There are 3 ways to turn a row about zero (a turn may also mirror it). The second row of each pair is the first, turned, with some noise. The first 27 pairs use one turn. New pairs use 3 turns, one after the other, and a turn may come again.
Some pairs, each with its turns in order after it:
[-22  16  11 -16 -31 -25 -25  16]
[ 34 -11  -6  -1 -42  13 -20   1] | G

[ 16 -22   3   6  18 -11  20   8]
[ 17 -12  -4 -11  15  -6 -17  24] | W

[-15  25  -7  13   5  21  -6  18]
[  7  30 -11  16  -9 -13   0  17] | G

[ 18 -15   0  27  30  -5  20 -16]
[ 15 -20   6 -14   6   8   4  44] | W

[ 16 -17  -7 -21 -24  27 -29 -20]
[  3 -38  19  30   7  10   6  26] | G

[ -4  18  -2   2  28  15 -21   8]
[19 -3  9  0 19 28 15  3] | H

[-24 -31 -14   0  23  26  23  32]
[ -5  -9 -15  25 -16 -34 -31  30] | W

[-11   1  30  -6   2  32  14   3]
[ -8  25   3  13  32 -10  11  -6] | H

[ 25   6 -16   3 -22   7  -6  21]
[-10  20 -10 -15  -8  21 -25  -6] | W

[-31  -2 -13 -25 -31 -31  -1  -9]
[  7 -15 -32  13   6  -5  12 -45] | W

[-14 -32  25  -6 -30 -14  20 -16]
[-26  12   7   5 -11 -52  -4   5] | H

[-14 -32 -26  -4   3  23 -25  10]
[ 10  -5  30  30  -7 -20  28   0] | G

[-10 -24 -13 -25 -26 -31 -26  13]
[ 17  -1   3 -41 -33 -30   3   7] | H

[ 13 -25 -10  10  29  28  -7  29]
[-24   5   3 -10  -8 -22 -30  39] | W

[ 11  26 -20   6  15  -1 -28 -28]
[ 11 -22  27   5  -9  34  -5 -16] | H

[  1   7   4   8 -29  -8  27  13]
[  3  -4  -2 -19  -1 -18 -34   2] | G

[-11  29   2   0  29 -30 -13  13]
[ 26   0  16  -2   0  25 -13  36] | H

[-18  -1   1   0  32 -13 -31 -29]
[-15 -13   6 -11   7 -23  46   4] | W

[-6  6  4 27 -2  5 25 11]
[ -1  -5 -23  25  16  -5 -11   8] | H

[  9 -19   2  26 -28   6  10 -10]
[-17 -18   6  11  11 -20 -26  -7] | G

[ 13 -30  16  -7   8 -29   8 -10]
[ 18 -26   1 -16  33  -9  -5   1] | W

[ 26  19   2  13  13 -14 -28 -25]
[-14 -14 -41  16   4  23  12  -5] | G

[-23  22   8 -32  30 -32 -29  14]
[  2  31  -7  -6  19 -49  34 -17] | W

[ 28 -20  16  21 -24  -1  29 -26]
[-31 -28   3  -7  31  -6 -34 -10] | G

[ 28  -7 -16  19  -6 -16  14 -18]
[-22 -19 -12  14 -30   7 -14  -8] | H

[  7  -1   6 -16   2  23 -29 -18]
[  5  10  25  -5   0  10  22 -27] | H

[ -1 -17   5  -6  -3  25   4  24]
[ 20   9  23   7  17 -14  -3   4] | G

New pairs. What belongs after each?
[-19 -15 -14   3 -17  -9  27 -21]
[  9  31   3   3 -18   2 -18  28] | G H H

[-13 -15 -31  18  16  -6 -31 -30]
[ 21   0  13 -24 -30   5  39 -18] | W H G

[  8  19  30   1  -1 -26 -16  14]
[-2 28 -2 -8 -6 -9 10 37] | W G G

[-24 -22 -27 -25   0  -6  16   7]
[ 27  -9  29  -3  -1   5 -29 -18] | H G W

[-32 -28 -10 -12 -30 -10   6   3]
[  6   0  42 -10  -4 -30  13  -4] | W W G

[-28  -5   7  26  -5 -31 -15   1]
[ -8  -1  25  20 -33 -22   4  -2] | G H H

[ 10  20  -5  17  24  32  21 -15]
[ 21  30 -28   6   2  29   3  11] | G W W

[  6  -2  20  24   3 -24   3  25]
[ -1 -20 -19  27 -14  -6 -22  12] | G G W

[ 30 -28  21 -17  16  18  20  22]
[  5  10 -19  -1  -9  56 -10   0] | H W W

[ 29 -16 -29 -23 -14  -1  19 -10]
[ 15 -16  19 -14  29 -24   9 -23] | H H W

[ 25  30 -14  11 -16  26  23 -14]
[ 10  14  -7 -28  -8 -22 -43   2] | G H W

[-11 -27  32  28   8 -30 -19   6]
[  3 -39 -20  -1 -16  25  34  -7] | H G G

[ -1  20 -13  -8  10  -4 -14 -13]
[  6  15  -8  -4  24  -6   2 -11] | G G W

[ -8 -23  -3   4   0  15   3  31]
[ 13 -27 -14 -10   3 -19  14  12] | H W G

[-28  11  -6  29  -7 -16   4  25]
[  2  -6 -21   0 -28  15 -34 -13] | H H W

[ 20 -29  30 -27  32  -1  -2  15]
[-28 -17  14   4  35   2   8  38] | W G G

[  6  -5  22  19  26 -29 -15   2]
[-16  -8  29  12   9 -21  27   1] | G H H

[  7 -10 -22  31 -18 -24 -13 -13]
[-32  -8  14 -27  19   6  12  18] | W H H

[ -2  11  30  32  15  32 -17 -22]
[ 16  34 -21  -2  13   0  23  39] | W H W

[-32  30 -32 -16   2 -10   9 -24]
[ 46 -32 -14   7   3  15 -13  -7] | G G G

[-22 -15 -32 -20  -6  24  18 -17]
[  8 -23 -17  21   9  36   3  24] | G G G

[  5 -20  28 -32  28 -15 -17 -17]
[ 14  31  -6  20 -21 -35  22  -2] | G W H

[ 26  24   0   5 -16 -32 -29  -9]
[-37 -16  10 -31  -9 -25  -2  -6] | G H H

[-23  22 -17  27  -5  13   9  -6]
[ 28 -17 -16  12  13  -4  13 -25] | W W H

[  5 -25  20  30  18   5 -29  22]
[-25  25  18   6 -38 -17  18   1] | G G G

[  8  11  30 -26  24  19  25   0]
[-11  24  24   7  19  36  14   6] | W W H

[-25 -18   9 -14  32  -4  -4  -8]
[  4   2 -12 -33  -5 -19  -4  30] | W W W

[  2 -15  10  16  -1 -27 -13 -14]
[ -6   1  -5 -16  32  -2   5  19] | W H H

[ 13   1  -6   6   1  18  -1 -28]
[  6 -13   0  16  24  -2  12  14] | H H W

[ 28 -11  15   5 -10  -3  18  25]
[-22  22 -14  15  14  10  -7 -25] | W H H

